Each new row is followed by what is left after taking away its nearest point in the smallest flat space through zero that holds the last named rows.
In the rows, 128 means zero.

k159 (4 x 10):
[[115  99 116 126 161 129 139 111 144 123]
 [123 141 124 131 106 108 154  87 130 142]
 [ 72 135  95 140 140 114 129 128 119 107]
 [103 115 147 168 140 154 102  80 111 118]]
New rows:
[124 150 129 139 118  88 132 131 134  93]
[140 132 142 139 131 102 126 126 140  95]
[123 140 103 187 129 145 177 101 127 171]
[136 137 105 176 139 156 159 148 126 163]
[137 158 118 186 137 187 128 130 144 117]
[143 160 103 167 134 168 153 135 158 125]

k440 (4 x 10):
[[168  94 125 124 101 162 109 106 123  83]
 [157 169 136 172 125 108  67 158 152 126]
 [171 132 122 122 141 117 130 120 162 144]
 [157 134 117 121 148  79 144 118 124 137]]
New rows:
[130 121 148 137 126 140 117  99 153 122]
[118 126 147 138 132 121 124 101 138 124]
[131 139 133 149 132  93 187 124 129 125]
[132 135 140 158 115 127 164 129 140 112]
[126 125 131 159 115 114 111 145 124 132]
[129 111 127 142 119 123 132 132 129 138]
[130 153 130  98 146 131 143 124 130 139]
[132 151 132 108 135 137 125 127 120 121]
[126 105 154 159 156 116 187 138 123 131]
[138 107 158 172 144 131 161 143 131 118]
[ 74 132 112  92 127 162 108 137 125 116]
[117 138 104  93 138 127 105 130 133 117]

k574:
[[152 144 129 119 119 132 163 150 117  84]
 [143 116 122 120  91  76 116 133  89 158]
 [ 93 163 125 111 118  92 162 135 128 131]
 [107 129  94 130  81 109 122 155 106 106]]
New rows:
[159 157 154 127 153  92 168 112 132  93]
[131 131 128 147 136 102 119 110 134 105]
[139 116 143  88  93 122 157 121 107 148]
[120 111 135 100 104 152 143 118 127 138]
[125 121 111 128  97 135  93 112 140 106]
[134 136 130 116 112 123 117 105 143 115]
[132 105 156 153 141 108 127 136 100 131]
[112 114 149 155 143 117 132 140 111 119]
[138  91 113 143 147 121 167 156 109 106]
[118  90 114 145 155 116 156 143 119 130]
[112 152  98 134 121 162 137 133 129 151]
[137 147 107 130 121 155 140 132 118 156]

k920 (4 x 10):
[[160 100 159 116 140 127 110 121 119 124]
 [146 112 156  98 137 115 128 178 112 124]
 [123  91 141 145 166 103 161 144 127 157]
 [118 168 138  99  97  87 135 100 143 170]]
New rows:
[133 120 134 133 153 119 115 200 139 131]
[133 136 127 141 137 123 101 143 152 139]
[153  85 133  97 116 135 132 124 155 100]
[131 100 116 106 112 128 149 124 163 112]
[164 138 138 143  80 143  90 125 121 145]
[147 126 130 160  99 134 116 146 122 157]
[121 119 108 127 169 119 168 146 112 139]
[136 136 113 111 146 130 139 118 113 126]
[165 108 136  90 148 119  95 106 136 129]
[132 125 104 108 147 123 119 127 141 129]

k719:
[[139  97 164 128 140  69 125 125 186 114]
 [ 99 111 116 169 103  92 122 117 181 106]
 [166 115 201 134 134 137  67  88 167 147]
 [118 132 160  87 123 101 104  78 160 100]]
New rows:
[139 152 108 109 137 183 139 134 138 107]
[143 137 118 121 139 161 138 137 163 104]
[ 97 113  87 134 125 140 138 121  88 110]
[122  98 125 132 139 128 122 117 110 119]
[123  92 165 139 122 136  96 134  99 126]
[108  95 147 130 119 124 112 138  96 113]

k458:
[[103  75 138 104  94 117 118 103 149 158]
 [ 73 141 138 104 133 145 133 132 139 159]
 [119 119 174 126 153 114 174 103  90 145]
 [113 144 125 110 138 152 162 130 123 159]]
New rows:
[145 152 118 110 111  98 167 163 130 110]
[126 139 130 105 105  90 156 157 136 114]
[138 103 105 116 114 101 163 161 136 119]
[117 116 118 118 125  98 156 166 134 114]
[150 112 118 133 106 159  90  88 152  88]
[129 131 137 126 130 168 121  87 134 106]
[106 168 125  97 128 156  93 167 167 151]
[148 135 149 113 131 127 117 139 136 140]
[156 131  96 158 113 103 144 153 150 147]
[125 133 122 155 124  95 143 148 144 151]
[128 155 158 127 119 142 165  91 102 130]
[128 150 139 129 100 141 129 101 126 117]

k77 (4 x 10):
[[115 149 108  76  80 159  98 100 123 108]
 [130 105  80 144 130 130 127  92 125 121]
 [157 118  78 130  62 144 163 109 101 138]
 [182  72 122 143 130 125  98  95 150  97]]
New rows:
[111 131 126 145 100 100 118 135 134 161]
[115 125 128 141 103 101 104 127 141 152]
[115 122 150 141 124 166  97  98 144 115]
[116 127 148 156 119 160 127 114 132 134]
[163 113 100 174 128 148 120 121 120 117]
[137 144 123 152 131 152 113 139 120 121]
[163  99 135 153 159 108  95 116  98  93]
[136 135 131 134 135 118 114 130  80 110]
[149 132 138 131 133 114 117 137 124 136]
[138 137 123 127 131 118 116 128 120 136]

k713, 4 rows:
[[153 140 177 169 131 109  99 151 131 160]
 [157 120 130 139 128  98 115  54 143 112]
 [114 107  72  99 177 125 133 133 139 149]
 [139 138  84 110 132 130 112 136 111 123]]
New rows:
[ 83 143 126 167 114 119 126 140 151 154]
[ 92 147 104 157 108 117 120 122 144 139]
[104  95 145 133 156 125 131 122 109 129]
[117 109 137 132 142 126 118 124  95 119]
[119 125 129 111 141 133 134 116  87 127]
[123 125 142 120 143 128 130 117  91 134]
[141 143 129 112 126 129 141 109 150 163]
[140 150 128 110 115 136 141 119 141 157]
[144 187 109 125 124 126 105 120 117 127]
[118 167 128 125 136 131 132 118 137 136]
[133 126  98 141 124 139 144 145 160 142]
[141 131 108 147 111 137 140 134 157 133]

k739, 4 rows:
[[122 149 155 101  64 133 147 166 149 124]
 [ 77 123 174 113 120 145 135 128 177  91]
 [135 161 146 108 132 146 170 132 141  90]
 [125 102 150  95  87 151 166 155 139  87]]
New rows:
[151 133 168 149 135 146 106  93 115 131]
[154 127 170 141 116 148 113 105 114 129]
[152 146 147 142 116 146  91 143 164 155]
[163 123 140 138 133 157 108 136 152 132]
[150 162 149 163  99 127  98 111 127 158]
[150 128 152 153 111 144 119 107 125 123]

k123, 4 rows:
[[163 102 112  97 147  98 143  74 145 158]
 [180 110 107 155 144 122 141  95 113 130]
 [177 103 111 118 114 121 139 128 166 118]
 [206  76 134 153 149 144 165 105 158  84]]
New rows:
[102 147 116 131 158 116 119 113 147 105]
[116 146 105 137 149 115 118 118 149 103]
[124 130 155  89  89 129 145 163 102 105]
[143 124 145  98 104 120 151 135  87 117]
[148 116 132 111 162 104 117 101 130 137]
[136 129 133 125 143 117 107 135 128 122]
[140 101 166  98 111 143 151 113 165 140]
[135 125 147 131 104 144 136 122 124 149]

k501:
[[144 145 120  88 204 141 141 131 176 185]
 [118 212 123 139 202  96 150 101  95 200]
 [ 77 146  82  78 204 173 158 123 159 157]
 [135 170  74 165 193  92 163 148 185 156]]
New rows:
[114 142 129 142 131 100 131 115  88  69]
[136 130 136 114 155 112 128 122 122  90]
[124 115 139 149 121 153 128 146 114 135]
[126 121 135 150 131 150 132 147 120 142]
[107 130 146 135 133 113 105 128 144 107]
[107 133 148 129 140 115 106 126 143 114]
[120 132 136 107 130 155 127 129 123 131]
[130 137 131 130 125 136 129 135 129 127]
[135 170 120 111 186 115 136 140  75 148]
[145 128 118 114 148 124 127 159 100 109]

k212, 4 rows:
[[134 202 129 121 114 149 126 153 131 113]
 [120 126 112 157 149 122 128 148 132 161]
 [117 161 105 128 119 122 127 161 111 127]
 [125  98  98 112  98 149 138 143 144 128]]
New rows:
[158 108 159 129 147 134 130  69 150 115]
[138 131 114 131 132 125 132 120 129 123]
[ 97 138  90  94 154 114 128 155 129 132]
[111 133 117  92 161 125 127 128 145 127]
[144 129 142 117 115 165 110 138 147 180]
[134 127 144 108 115 135 105 132 113 164]
[187 151 138 133 135 141 142 139  77 160]
[187 123 131 123 123 145 146 134  82 156]
[167  92 127 121 159 108 134 153 102 155]
[176 119 135 107 143 128 135 154 112 138]

k232:
[[110  96 127 132 113 167 129 149 110 168]
 [138 122 122 124 130 156 163  87 141 127]
 [186 131 128 116 132 115  96 142 117 172]
 [138  94 133 108 112 108 134 110 134 195]]
New rows:
[142 154 145 143 145 169 152 200  95 164]
[129 157 150 131 145 121 176 156 125 148]
[ 79 132 152 123 108 120 134 121 109 174]
[115 161 146 127 126 132 129 115 110 144]
[ 95 168 175 119 157 128 138 129 118 136]
[111 164 173 116 157 136 139 125 116 151]
[113 120 114 101  89 139 150 124  96 145]
[128 142 114 102  99 124 139 127  98 122]

k250:
[[ 95 103 130 162 143 156 139 105  83 114]
 [ 83  75 124 124  62 114 141 128 144 156]
 [106  87 132 163 170 119 134 106 150 129]
 [117  44 131 154 126 113 123 148 122 170]]
New rows:
[147 153 138 133 117 145 127 109 158 125]
[144 128 139 143 116 149 125 117 139 136]
[141 130 115 133 111 126 121  95 107 116]
[148 122 116 133 117 115 117 101 121 124]
[134 135 154 156 112 137 138 157 133 127]
[130 138 154 158 117 136 140 150 140 123]
[136  92 133 139 149  99 127 144 131 100]
[131 115 130 125 125 108 131 141 123  91]
[118 124 134 124 100 136 129  69  69 138]
[145 127 136 117 124 110 119  80 112 149]

k864, 4 rows:
[[ 83 113 123 100 108 171 119  86 126  84]
 [106  95 114 145 158 174 131  59 164 132]
 [ 96 153 124 111 122 128 140 155 140 117]
 [ 63 125 125 154 115 168 156 141 150 157]]
New rows:
[130 129 145 141 115  97 127 128 134 117]
[120 125 142 143 118 107 129 120 141 117]
[108 113 132 133 134 139 144 159 141 133]
[130 107 133 124 137 132 131 143 131 120]
[146  91 130 142 139  75 118 127 124 103]
[110  95 127 144 131  94 130 135 135 106]

k173, 4 rows:
[[124 127 140 156  91 103  96 157 170 132]
 [115 127 160 124  90 139 172 131 161 131]
 [119  95 145 119 162 134 137 150 165 182]
 [131  59 111 144  70 124 158 160 194 109]]
New rows:
[138 127 105 124 179 112 134 161 117  69]
[125 143 139 125 163 113 145 166 139  86]
[111 101 113 137 141 113 163 127 156 142]
[112 134 116 142 137 106 143 117 134 130]
[119 123 132 146 134 161 129 145 146 100]
[119 133 134 144 145 161 122 142 137 105]

k783:
[[152 129 148 106 128 109 111 168 107 132]
 [ 85 174 107  99 123 121 153  99 129 134]
 [148 104 150  44 136 134  88 137 191 123]
 [148  79 128 118 105 149 122 113 136 117]]
New rows:
[100 138 118 161 131 122 152 106  88 130]
[120 120 135 125 139 124 125 121 119 127]
[116 118 119 114 130 109 157 137 106 114]
[119 111 123 123 143 115 148 137 128 112]
[148 158 148 167 162  89 154 107 105 159]
[158 127 149 126 144 104 145  91 126 151]
[154 160  97 142 140 108 164 122 121 141]
[169 135 104 125 136 117 151 122 138 136]
[ 94 114 106 143 159 134 107 107 155 141]
[109 111 112 125 139 121 107 127 117 142]
[150 102 126 142 164 142  94 145 132 123]
[127 124 110 122 146 137 116 126 114 126]

k708 (4 x 10):
[[146 138 141 144  91 109 129 163 125 129]
 [ 97 137 138 130 153 158 120 145 152 122]
 [111 138 106 134 130 103 138  84 144 125]
 [152 124 112 123 122 114  98  95 116 114]]
New rows:
[136  94 104 128  95 111 110 128 111 163]
[109 104 108 132 113 128 106 134 133 158]
[128 156 176 126 116 137 130 147 128 157]
[130 152 159 119 125 130 121 110 125 151]
[132 134 119 137 133  84 148 117 107 132]
[125 135 130 134 148 111 126 136 113 124]

k358 (4 x 10):
[[ 85 125 158 131 165 128 125 120  80 111]
 [170 129 146 101 172 129 142  99  95 152]
 [139 139 100 150  77 108 106 122 149 164]
 [119 143 112  95 140 115 121 172 114 140]]
New rows:
[135 133 147 111 150 127 125 127 119 107]
[134 136 136 123 126 120 116 126 130 117]
[152  99 154 164  91 128 160 126 116 130]
[141 108 147 142 103 121 156 155 103 134]
[134 152 115 127 142 125 128 151  94 158]
[133 138 122 147 131 141 138 138 119 132]
[136 137  69 119 143 123 104 127 166 111]
[125 134  88 128 159 123 103 105 141 110]

k991:
[[173 175 110 145 147 109 107 159  90 141]
 [147 126  94 178 105  85  77 147  70 131]
 [170 157  84 117 122  46  74 142 136 155]
 [154 198 119 109 141  76 105 103  98 105]]
New rows:
[147 118 121  77 160 125 150 128 145 125]
[140 103 115 108 145 123 137 130 112 117]
[ 93 154 124 113 124 146 106  61 107 142]
[110 143 114 123 129 156 104  96 118 172]
[105 116 142 132  94 107 102 137 136 130]
[116 140 152 127 114 125 117 144 131 130]

k359 (4 x 10):
[[165 131  93 126 147  86 127 128  68  96]
 [111 128 143 112 121 147 134 128 112 147]
 [109 143  96  91 135 140  94  87 130 177]
 [160 117 135 124 159 118 134 133 110 124]]
New rows:
[134  88 122 132 143 120 161 113 142 127]
[118  96 113 127 128 122 158 109 132 130]
[115 137 133 132 137 140  76 126  79  98]
[117 131 147 141 143 149  76 129 114 103]
[143 123 136 112 134 123 104 117 146 138]
[134 125 139 118 117 121 114 127 129 124]
[128 110 132 177 126 121 125 132 137  69]
[116 113 132 141 138 141 114 111 119 113]

k292, 4 rows:
[[ 52 148  80 151 123 112 140  98 150 116]
 [ 89 141 108 114 143 186 128  92 111 129]
 [ 83 128 121 142  78 117 144 102 159  99]
 [165  98 159 155  86 138 111 120 177 141]]
New rows:
[125 104 154 103  88 151 118 114 157 152]
[113 121 132  99 121 120 124 132 136 153]
[166 162 104 137 140 140 114  99 152  97]
[167 164 108 129 137 130 120 107 144  88]
[ 90 119 133 156 128 163 159 148 158 111]
[113 119 140 148 144 154 156 167 143 117]
[126  94 126 108  94 154 151 115 139 131]
[128 102 110 113 124 129 148 132 131 143]

k591:
[[166 164 115 113 134 122  97 137 120 123]
 [144 132 130  96 102  94 141 135 109 103]
 [117 114  74  89 148 143 143 128 172  91]
 [123 136 115 126 150  73 136 119 112 159]]
New rows:
[146 118  82 134  79 166 105 116 122 148]
[136 112  81 131  81 139 120 111 114 157]
[143 130 149 173 143 119  99 109 132 146]
[140 117 134 142 131 113 119 112 142 113]
[163 183 122 102  78 140  79 169 156 141]
[113 143 123 116  88 121 121 153 164 162]
[145 160 137 109 102 106 152  95 115 165]
[137 150 127 111 108 142 150  95 140 153]

k722 (4 x 10):
[[ 96 112 101 116 131 119 113 142  92 144]
 [102  83  67 155 105 125  98 153  92 159]
 [108 128 117 143 120 124 162 128 109 116]
 [119  78 107  59  71  81 168 123  55 156]]
New rows:
[115 110 129 142  92 129 114 131 127 137]
[110 128 145 130 109 130 119 127 131 127]
[120 155 100 127 129 121 146 159 122 127]
[139 152 109 119 124 122 136 155 135 132]
[130 162 170 110 100 118 117 142  85 129]
[132 159 158 142  97 129 109 147  96 128]

k27, 4 rows:
[[ 99 108 125  96 137 117 137  90  73 149]
 [117 168 114 120 158 100 115  81  88 131]
 [112  94 161 141 188 126  86 158  82 135]
 [115 126 104  89 127 118 152 178 124 118]]
New rows:
[ 98 121 137 141 133  79 129 114 112 124]
[107 119 137 147 118  87 135 128 135 119]
[128 121 169  77 115 125 133 147 117 157]
[142 149 168  97 119 122 121 134 131 150]
[155  92 131 157 108 112 144 152 143 140]
[147 115 119 147 124  95 140 133 121 140]
[ 92 159  99  77 130  94 121 135 111 127]
[110 131 132 118 116 122 105 129 139 133]
[122 110 125 100 135 148 115 102 139 135]
[127 123 121 104 142 144 110 118 147 126]

k922:
[[140 173  98 120  73  84 104 142 152 146]
 [174 136 113 113 150 108 138  91 161 116]
 [171 129  78 158 108  90 126 114 157 120]
 [129  95  92  94  53  63  77 106 153 112]]
New rows:
[119  99  92  91 143 130  98  89  89 106]
[125 143  87 115 144 136 110 114  88 126]
[158 139 156 103 120 117  94  97 107 100]
[154 143 149 139 120 128 103 117  95 107]
[142  94 118 156 128 126 133 137 162 105]
[127 121 139 130 127 133 129 148 158 119]
[158 168 130 132 165 100 122 158 126  95]
[136 137 135 128 151 102 109 159 113  88]
[137  98 118 146 162 161 120 126 149 164]
[130 110 118 127 139 147 105 130 154 170]

k575 (4 x 10):
[[109 118 164 109 162  92 135 150 175  91]
 [127 110 147  82 177 160 130 113 150 149]
 [ 82 101 130 110 116 106 131 157 159 162]
 [167 103 145 111 122  74 111 168 120 103]]
New rows:
[132  69  98  94 175 136 135 135  69 130]
[ 99  93  94 129 162 124 148 134  84 106]
[115 127 133 118 128  89 134 154 148 132]
[132 140 124 124 133 120 134 129 129 136]
[115  85 145 130 110  94 107 182 147 148]
[130 118 140 148 131 140 115 137 133 131]
[113 124 127 146 129 127 156 129 118 124]
[126 116 131 134 135 127 151 131 114 128]

k47, 4 rows:
[[104 169  91 120 152 134 134 139 123 149]
 [153 144 147 129 182 125 125 152  76 174]
 [ 95 123 123  95 175 150  82 144 146 188]
 [143 115  95 154 153 153 103 140 144 141]]
New rows:
[127 145 157 122 113 140 130 108 150 127]
[137 150 145 134 127 145 129 115 143 134]
[146 116 145  87 129 129 150 111 110 120]
[145 118 116  99 137 143 142 115 124 122]
[128 138 123 173 169 117 125 144 126 170]
[112 129 139 159 131 106 134 126 143 143]
[ 80 127 134 154 129 128 163 145  85 138]
[ 84 102 133 160 124 138 145 142 107 134]
[137 160 111  99 121 142 121 134 118 110]
[147 141 124 102 122 144 110 134 121 111]

k412, 4 rows:
[[104 120 165 148 138 134 170 124 133 155]
 [105 123 148 128  73 126 137  99 172 132]
 [165 142 158 145 124 112 162 157 145 168]
 [169 132 130 157 149  92 132 129 111 124]]
New rows:
[105 109 163  96 145 159 127 137 108  77]
[140 119 172 108 127 134 132 142 124  86]
[100 157 132  94 103 118 111 114 101 138]
[114 159 141 109 115 106 122 118  95 145]
[118 153  95 142 151 147 147 112 110 126]
[128 158 100 140 127 140 148 113 129 132]
[104 112 144 129  84 105 127 114 180 115]
[119 116 131 127 135 114 125 145 142 119]
[145 109 131 139 126 124 135 156 120 123]
[129 105 130 134 118 130 131 145 124 117]
[102  97 137  92 108 119 125 105 123  92]
[132 108 145  98 124 113 139 135 118 114]

k928:
[[133 155 127 135  77 130 107 134 113 143]
 [120 123 106 150 100 157 134 140 134 172]
 [ 89 123 115 163 151  81  94 174 148 151]
 [110 178 133 185 130 114  94 133 177 142]]
New rows:
[ 96 120 148 151  71 102  69 139 127 127]
[107  94 149 136 107 134 111 112 139 114]
[142 145 137 120 137 115  81 120 143 187]
[151 128 139 100 148 124  99 110 134 175]
[126 114 140 118 101 123 133 127  94 144]
[121 123 145 134 127 122 134 119 121 138]
[ 84  96 118 140 154 102 137 150 127  69]
[ 99 121 117 148 109 137 140 134 125  85]
[118  97 112 123 136 152 138  80 144 128]
[112 112 116 126 120 123 110  96 133 126]

k994:
[[113 100 150 137 151 110  98 127  93  98]
 [151 105 159  91 133 156 147 122 100 115]
 [ 97 115 130 159 108 184 143 153 129 102]
 [123 104 147 118 104 161 110 129 127 135]]
New rows:
[ 91 133 107 111 159 116 163 164 141 123]
[ 94 115 123  95 146 121 136 156 140 138]
[164 123 154 110 101 121 118 141 105 155]
[145 135 138 141 109 118 130 154 108 137]
[125 164  94 122 120 145 124 142 148 148]
[125 143 115 115 137 140 114 139 119 127]
[100 160  95 146 121 133 110 110 162 144]
[116 139 122 121 138 142 121 104 129 123]
[147 154 155 139  94 134 167 166 128 140]
[140 142 163 142 105 109 136 160 116 137]

k570, 4 rows:
[[122 140 155 125 113 161 115  94 100 119]
 [124 164 157 109 162 152 138 114 120 165]
 [135 120 117 130 168 131  92  99 118 139]
 [131 112 125  65 106 132 145 103  99 149]]
New rows:
[120 156 104 109 123 140 100 136 132 128]
[119 156 104 110 118 138 104 141 134 125]
[144 159  91  80 118 122 110 128 140 142]
[139 169 103 108 112 131 102 131 144 123]
[112 148 178 136 116 126 105 129 114 118]
[119 128 152 120 126 103 109 138 122 130]
[145 102 135  98 153 157 168 122 127 125]
[144 101 134 126 151 156 155 127 134 106]
[126 137 129 146  99 108 123 124 162 128]
[128 138 131 130 111 114 119 108 151 142]
[158 123 147 150 132 181 127 108 118 111]
[163 111 127 134 135 157 146 130 133 124]
